The rows of a group lie close to one hidden flat surface of 9 dimensions, which may be shifted away from zero. Surfaces can cross.
Known rows, each followed by its group:
[-10   3   2   3  -3 -18   0 -10  17 -23 -16  -3  -6  -7   2]
B
[ 10   0   2   1   9  -3   2   0  -7   2   2   5   6   1 -12]
C
[ -3 -14  26 -13 -11  19  13 -15   3 -17  -6  14  24 -10   1]
W
[  9 -11   6   7  -1 -15  25  16  -5  14 -19 -11  -6  21 -15]
N
[  5   5  -6  -3   0  -5 -15 -17   7   7   9   9  -1 -11 -10]
B
[ 5  5 -3 -1  3  7 -4 -2 10  8  8  5 -5 -2  2]
B
[-14  -1   0  24   2   9   6  10  14  -7  -8  -8 -20  18  15]
B
[  7 -11  -7   7 -21 -31 -17   8 -24   8   0  -2  -6  10  -8]
C
[-11  -8   1 -11   2  22  10  -7   9 -18  12   9  10   4  -7]
T
[-15 -27  -5  -6  10  -8   1  -5 -11 -17   5 -18  10  13 -23]
T
[ 18  18   9  -6  -6  -3   7 -12  -4  -1  -6  24  14 -20 -12]
C
[ -6 -14  14  16  25   6   3 -13   9 -12  -7  -5   1  -1  -9]
N
[ -2   3  17  18  -4  -7 -24   5  -5  13 -10  11   7   1  16]
N
[-12   2   0  -4   6   9  10  12   7  -8  11   9   7  11  -7]
N
[  0  -7  -7 -13   4  -2   1  -3  -1  -1   9  -2   0  12 -10]
C
[  1   3 -15  -9   8  10   8  -7  11  -5  13  -4  -8   2  -7]
N
[ -4   0   4   1 -13  -9   9  18 -18  -5 -11 -10   1  16  16]
V
[-4  8 -3 13  9  9 -2 -1 10 -6  2  6 -8  0  2]
A
[-18 -16 -15   2 -36  20  11   9   6   0  26   7  -4   4 -18]
T
[  6  -3  11  -4  -6  16 -13 -24  17  -4   4  25   1  14   4]
T
[  1 -29  22  11  16  17   4  -7 -12 -34   2   4  11   6   0]
A
[ -8   4   4  -2 -37  -7   3   4 -10 -18  -4  17   8   8  -1]
V
[ -7  30  -8   2  -3   1   1  -9   2  -4 -12   1   3   1   2]
W
[  7  -6  13   5 -17   1   5  17  -7   3   9  29   9  -4  -6]
W
[-23   8 -23 -13  36   8  -3   2   1 -18  23 -15   7  -4  -8]
B
[-12  -8  10   0  -2   3  -3  -1  11 -16  -3   6  -1  20   9]
B
[  3  -6 -16  20   3  -8 -27 -35  15  -3   8  -5 -18 -21 -16]
B
[  3  -5   5 -10 -27  -6  -4   0   9  -8   4  19  -5  -9  11]
A
[ -4  29  -3  12  24 -13 -21 -15  24  19 -14  -2  -5   5   1]
B
[  9   5 -14  -6  -3   6   2  -2   4   8  10   0 -11   3   2]
N
[ -2  31  -2  -6  -7  12  -4 -19  12 -19   3  20   3 -14  19]
V
[  3  17  -4  -2 -12  10   5   4  17  13   0   8 -12  -8  17]
T
[-14   9  -7   0   0 -11 -16   3   9   0   7   4  -2  -1   2]
A
[  9 -11   3   9  -5   4  -9 -12  -6  12  -6  -9  -4  -6   4]
W
[ 11  -1  -5  -1  -8  -6  32   6  22  -6 -11  -6 -27   6  -4]
V
[  1  19 -16 -21 -14   8 -11   4   4  49   9  -7   2 -14  13]
A
[ -9  -8   5   5  14  -4 -29   9  -1  -6  23  16   8  -8   5]
C
[  3   5  -7 -12   3   3   8  -2  12  -3   5   3  -6   1   2]
V
[-12  -2  -8  -1 -18 -16  -5  -2   3 -12  -1  -3  -1   2  -9]
T
[ -7  -9  -1   0 -10   2  -3  -3 -19  -9   8   3  15   1 -15]
T
[ -4  -7  18  10 -10 -12  -6   5   1  18 -21  -1   7   4   1]
N
[-16  12 -20  12  -8  12 -15  -3   8   7  23  12  -3   5 -15]
T
[  7 -12  10  -8 -23 -11  10  -7   1   0 -15   6   4  19 -12]
C
[-15  -7 -11   4 -11 -15   6   8  15  -2   2  -5 -14  16 -17]
N
[  2 -14   3 -13   2  -5  13 -22  -9 -16 -11 -12  12  -1 -19]
W
[  6  20  -2   0  13 -16 -27   7   0  -5  12  17  -3 -32  19]
C
[-22  -2  10  14   1  -8 -11   1   8 -13  -7   3   9 -11   2]
W
[ -9  15   5 -13  23 -11   0   9   4   4 -14  -9   8  16  11]
B
[ 1  0  7  4  9 -7  5 12 -3  2 -5  0  1 -5  4]
W
[ 8  9  1 -5 13 -2 13  1 -4 -7 -8 -2  2  7 -7]
C
[  9  -2  11 -14 -12  15  14  -8 -17 -11   6  24  26   1 -21]
N
[ 15   4   4  -4 -15  -9  -4  -1 -13   5  -5  11   3  12   3]
C
[ 0 11  1 -3  8  2 -4  2  8  5  1  4 -1  7 12]
B
[  3  26   2   3  11  -1  -4  25  -8 -10   7  19   1  13  23]
N
[  8 -14   2  -4  -7  11   1  -6   3   6   3   0  -7   8   5]
T
[ 16  -5  -4 -26  25  10  18  14  18  18  14  -7 -13  -6  12]
V
[ -4 -25   5  -1   1   3   3   3 -16   3  -4 -18  10   7  -7]
A
[ -8  -3  -4  -9 -17  -2 -26   0   5   9  21  20   3  -7   1]
A
[-17  -1  -5 -19   7  -8  28  -1  30 -34   3   3  -1   0 -20]
V
[  3   0  24  13  21   1   5   9   1   4 -21  -3   5   6  13]
N
[  0 -19  -6  -3 -24 -25  -4   1  -3  -4  -5 -13 -13   6  -4]
T
[  6  -3   8   1  -8 -36 -13   2   0   5 -25  -8 -10   3  16]
C
[ -7   3  -7   6 -19 -20   7  -1   3  15 -22 -20  -5   0 -14]
A
[ 15  -8   2 -24  24  -3  28  10 -17  -5  -9 -23   4   5   4]
W
[ 12  15   5  -8   4  -1  18   1   2  -8 -11   7  -2  10   5]
C
[ -2   2   2  -7  -7   2  -5  15 -11 -10   4   4   0  12  26]
A
[ -1   2  -1   1   1   9  -8 -15  16  -8   5   3 -10 -11  11]
W
[  0  -6   4  -8 -12  -3 -27  -4   3  -3  22  27   6 -10   8]
A
[ -8   3  -3   6 -21  -8   2  -3   8 -13   0  10  -5 -11  -5]
B
[-12   6  -6  -4   9  -6 -22  13  -3  -7  15   3  -1   8  20]
A
[ -7   7 -13   6   6  10   3 -11   0  -2  11  -1   4   7 -25]
W
[ 5 17  0 -7 17 16 -6  6 -5  4 10  9  7  1 17]
N
[ -7   1  -6  -4   3 -31  -6  -2 -10 -13  -5  -7   8  -5 -17]
C
[ -8   2  -5 -14  -6 -11 -12   5   7  -1  13  11   5  -4  -1]
V
[ -9 -15   0   6  34   7  -4  -7  12 -12   9 -11  -4  -4  -7]
A
[ -7   1  -4 -15  -4 -16   5 -20   9 -15 -13  -2   6  18 -19]
V
[ -5  15   0  -6 -21   3  -6   1  -2  -9   4  17   4   3  11]
V
[ 16  -6   6 -11  15   8   3   3 -25  25   7   3  24  -1 -19]
T
[-24   0  33  18   5   3  -7  -3  26 -18 -15  18  16 -24  13]
W
[ -4 -11 -16  20   8  20 -11  -3 -12  18  12 -18  -5   9  -8]
T
[ -6  -7  -4 -11  -1   9   9  24  -1   1  18   3   2   5   4]
V
[ 11   8  -7 -13   9  -5   7  -5  30   6   6   4 -21 -19   1]
V
[-11  19   3   4   6   0  -4  -2  22   7  -4  18   6  13  -8]
B
[-10  -6  27  23   2  25  -6  -2   9  12  -6  15  17 -10   6]
W

New rows. What belongs after each?
[ -9  -3  -5  12   3   7   7  -1   0 -12   5  -5   1  -8 -17]
V
[-20  -1 -15   4   4   4 -17   0  13  -8  22   6  -5   5  -6]
N
[  9  14  -2   3  -4  -9  17   8  17   8 -12  -4 -19 -23   6]
B
[ -1   2  -1  13  -5   1 -15  -3   1  21   2  10   2  18  -9]
B
[ -3 -17 -16  18   5  27  -5 -17  25 -11  29   6 -21  -9 -12]
B
[  7 -15  -4  -9   7   1   8   4   5   5  -1 -17 -12   7   6]
T
[  4 -11   7   1   4  -4  10 -19   3  -3 -14 -12   5  -5 -15]
N
[  4  -4  15  -8  16 -10   8 -10   0  -7 -29 -21   4   0  12]
T
[-10  12  -3 -10  -1  -6   0  17   6 -10   8   4  -1 -12  16]
V
[-10   1 -14   1   1   6   3   3  12  -7  15   2 -10   3  -5]
V
[ 18   6  11   3  -1 -17   3   4  15   6 -19   2 -18 -13  21]
C
[-14  -9  -7  -8   2  -4 -10  13  -6   4  18  -2   7   1  -8]
V
[ -4   6   9   3   5  18  16  15 -27 -15 -14 -16  13   7  23]
V
[ -4  11   0   6   0 -16   1   4  -6  -8 -18 -16  -4  -4   9]
V
[ -8  -6  16  -3  13  29  18 -10  12  -2 -10  -5  13   4   1]
T
[  2 -10  -7 -13  -5  19  15  11  13  -5  20   9 -13  27   2]
C
[-19  11   6  -5  -2  -5   1   1  13 -14  -2  15  11  12  -5]
B
[-15   7   0 -12  11  12  -3  -8  -3 -18  11   6  19  -8  -2]
V
[ 14 -19   2  10 -12  11   1  -2   5   1   1  -4 -24   0  23]
B
[ 14   8  -8  17 -12  -1   1   7   6  18  -7  -1 -25   9  12]
A
[ -5 -13   0  -7   1   2  16  14  16 -33  10   1 -21  17  13]
A
[-13  19  -3  -2  21  -6  14  -2  32 -11  -8  -3  -6 -10  -3]
B
[ -8  11  -2  26 -13   3   5 -15  -6 -23 -15  -7  -2  -2  -7]
V
[  0  12 -10   9  -2   4   6  10  10 -10   2  -7 -23 -11  20]
B
[-24 -12  -5  17  -5   5  -4 -15   8 -25  -9 -22  -8  10   5]
T
[ -9 -11   0  14  -9  10 -15 -17  -1  -4   2   2   5  12 -11]
T
[-11   9  21 -16  -9 -16   6   1   1  10 -32  -1  26  -6  10]
N
[ -3 -12  -3   2  -4 -11   1  -1  15  17  -9 -12 -11  10 -10]
T
[-13  16  19 -10  -8 -34  -9  -5   6  -7 -32  12  20  15   0]
B
[-26   7 -11 -20  15  15   2 -15   5 -27   8  -4  15  41  -9]
V
[-13 -13   0  11  -3   4 -19 -14  -3  -5  13   6  13   1 -18]
N
[ -4  12 -20  12  -2   1  17  -3  38 -18   5   1 -36  -5  -6]
V
[-10 -13  21   4  25  13 -17   4  14   0   7  15   8   7  16]
C
[  1   7  10 -17  31  -8   0  -9   3  -1  -7   5  22   0 -11]
T
[ -1   2   4 -19   4  -9  13   6   1  -6 -10  -5   5   7   5]
V
[ -6 -12   5  16  -4   1 -12  -4   3  13  -1   4   3  24 -13]
B
[-4  0 -5 -4  8  1  1 -3 -2 -3  0 -7  4  6 -3]
V
[ 0  8 -2  2  0 -5 -6 -7 13  4 -1  8 -3 -4 -4]
B
[  9   8  -7  -7  18  -3   5  14 -22  18   2 -16   8 -11  -3]
T
[-16   0   4  -6 -11  -9  -4 -11  16 -34  -2  12   2   0   1]
B
[  0   2  -1  21 -10   2  -6   4   1  28   0  11  -1  16 -19]
B
[  1  16  -4   3  21  10 -18 -35  -1  -3  -1  -2  12 -20  -7]
V
[ -4 -22   0   8  13  -5  -9  10 -12   7  -1 -18  -3  37   0]
C
[  8  -6  -9 -18 -31  -3 -15   1 -17   3  21  18   2  24  -5]
C
[  9 -14   5   0  -7   6  17  -4   2   1   6   8   6 -20 -24]
V
[  2 -11  -7   7  23  20  -8   6  11   8  21  -9 -19  -8  19]
W
[ 21  -4   0 -25 -15  11   7 -16  -5  -4  -1  -3  -5  -8  18]
W
[ 19  -6  10   0 -39 -16 -19  10  13  11   2  27 -26  -5  32]
C
[ -3  -4 -10  -9  -4 -14  -8  -4  17   0  12   8  -8  10 -12]
T
[  1   7  -8  -1 -12 -41  -2   3   7   3 -22 -14 -18  11   3]
V
[ -6  -5 -14   2  33   3 -21 -15   8  -2  18  -7  -5  18 -12]
T
[ -8 -17   2  10  -6   0   9   1   6  -9  -1  -6  -6   4 -11]
B
[  5  -7   6   3   2   3   0  -8 -12  -3 -15 -17  -2   2  15]
T
[ -5  -7   7  12 -35   2  -2  17 -14  -8  -2   6  -6  16  20]
B
[ -6 -19 -10 -11  12  13   7   3   2  -8  21  -8  -1   9 -11]
T
[ -7   6 -18   9  35   1  31  24   4 -28  19  -7 -12 -11 -21]
C
[ 11   4   1  -4  -3 -18  -8   8  10   3  -5   1 -21   1  26]
C
[  3  12  -6   4 -15  -6  12   6  18  -7  -5   3 -24  -7  12]
V
[ -5   1  11 -21  -5   3  15  -8 -13 -18 -12   1  26  17  -4]
V
[ -8   4   7  -8  22  10  13 -10 -20 -18 -20 -23  21  13   5]
V
[-12 -11  -3  -4 -51 -12  11   5   6 -12  -5   1  -9  -3   0]
T
[-17  -2   1   7   6 -13 -10  -6   8 -13  -7  -5   4  11  -8]
B
[  3   3  -7   0  12 -15  -1  -3   7   4  -9 -15 -13  -4  -1]
V
[-11  11  -7  -3 -15 -13 -13 -32  13 -20   3  19   9  -8 -25]
V
[ 1 -6  7  9 -8  1  4  6  5  6 -8  0 -9 11  6]
B
[ -6 -13   3  -1   7   8  -2   3  -6  -7   4  -3   4   4   2]
A
[ -6   0  23  -8   5   0   7   1  24 -16 -15  13   2  12  20]
C
[ -8  17  -5 -27  11   2 -24 -12   0   3  21  24  26  10  -7]
B
[-25  10  -7   1  16   6   0 -15  36 -21  13  17   5  -1 -27]
B
[ -4  -8   3   1   8  -4  -3   8 -10   2   7  -3  11 -28  -6]
V
[-24  12  -1 -12  -1  -5  11  18  11 -32   5   5   3  -8   9]
V
[  1 -14   1 -19  18 -11 -10   8 -27  29 -17 -50   9  -3  23]
A
[ -9  19   4   5  26   3   5   6  25  12 -11   3  -1  17   3]
B
[ 14  -4  14 -13 -19  -5  11 -15   4   7 -17   9   7  14  -8]
C
[ -3  -9  -2  -5  -8 -19  -2   6   2  -8   1   2  -8  10   1]
C
[ -2  21  11 -11  13  31  23  -7   2  -5 -16  -8  13 -14  20]
A
[  6  15  -5 -13   9 -10  -1   0 -14  -7  -3  -2   4  14   5]
C
[ -9   2  -3  -1 -12 -33   0   7  -7   9 -14 -11   5  -5 -19]
T
[ -1   6   0  -2  -6 -14   1  18 -11  14 -11  -5   5  14  -1]
N
[  2   8   0 -10 -12  -1  -2   6   4   1  -2   2  -3  -4  20]
A
[-14  22 -13 -20   6  -3 -28  -3   5  -4  15   9   5  11  22]
V
[  4 -11   2  -6   8  -6 -14  -3   4  11   2  -7  -2  10   6]
C
[-17   6  -4  10  17  -9 -26 -13   7 -12  -8 -14  -7  15  15]
B
[-17  18 -11   7  14  -6   5 -10  23 -30  -3  -6 -10 -20  -7]
V
[  0 -24   4 -17  31  -6 -19  -7  20 -10  14  -6 -11 -18  19]
A
[  0 -26  -3  16 -12  12 -11   2 -14  10  12  -4  -7  16  -3]
B
[ -7  40  -4   0  -1   6  11  -8  22 -39 -11   8 -13 -19  32]
V
[  0   9  -7   1   4 -19 -28 -24   3   3  -2   2   4  -6 -10]
B
[  3  -8   0 -29 -30 -10  15 -18  21  -7  -7  11  -1   4 -15]
C
[  1  19  -5  -2  -3  -5 -15 -11   4  -1  -3   3  -3  -4  14]
V
[  2 -12   3  16   9   9  -7  -1  -2 -11   9   9  -6   8  -2]
A
[-16   6  -4   4  20  -2  11   7  -2 -12 -13 -24   1   9   2]
A
[ -9 -12   4 -42   5  -2 -16  11  -9  -4  15  -9  13  -5  37]
A
[  0 -16  -6 -18  -3   4  11   7   1   5  11  -1   1  31 -16]
V
[ -6   2  -8  17  12  18  -4 -15 -20  -5  -4 -18   7  16  -5]
V
[ -3  -1 -10  12 -15 -19  -1  20  12   2   6   1 -21 -16   1]
V
[-10  14 -15   1 -10  -2  -4  -1  -5  -5   2  -4  -2   3   2]
W
[ -7  11   0  17 -12  -5   4  13  -2 -18  -2   4  -2 -33   7]
V
[-19  19   0   2 -10   1 -11   2 -11 -24   0   7  14  -7  14]
V
[  9   6 -18  -2  -2   7   4  -8  32   8  17  12 -28  -3  -6]
V
[ 10 -26   4   2  16  15  -7   6   6  28   4 -12 -14  31  12]
C
[ -1  23  -2 -10  12  18 -26 -39  -4  -6   6  10  21  -8   0]
V
[ -5  -6 -12   1  17  15  -6  -2 -16 -14  14 -14   1   3   4]
T
[ -1   4   1 -15   7 -11 -11  22  -8   8   6  -4   4 -11  21]
V
[-13  -2 -10   7  -7  -6  16  23   3 -12  -1 -11 -18  12   6]
V
[-14   4  -9  14  -5   0   4  10   1  -4   5   0  -3   1 -11]
B
[  1  -7   3  -2  11  10  15   8  12  15   3  -1   0   9 -14]
B
[-13   5  -1  -5   9  -5  -2   9  -3 -11   0  -7   8  -6   8]
V
[  7   2  -7 -13  10 -29  -8 -16  12  13 -10 -11  -7  -2 -14]
V
[ -4  -7   2   1   6  -8  -3   8 -14  -6  -3  -5   4  28  -2]
C
[ -4   9   0 -11   6   1  -4 -16  -4  -9  -5  -1  14   4  -3]
V
[ -2  -9  -9  -5   1   7  22  22 -17  15   3 -26   2 -10  -7]
T
[ 14  -2   1 -15   8  11  14 -10   6   6   3   1   2   8 -12]
C
[12  3 -5 -9  0  3 -9 -3 -5 -5  8  4 -6 -1 17]
T
[ 5 -3  7  1 -6 -3 -6  7 -9  0  1 10  0 20  5]
C
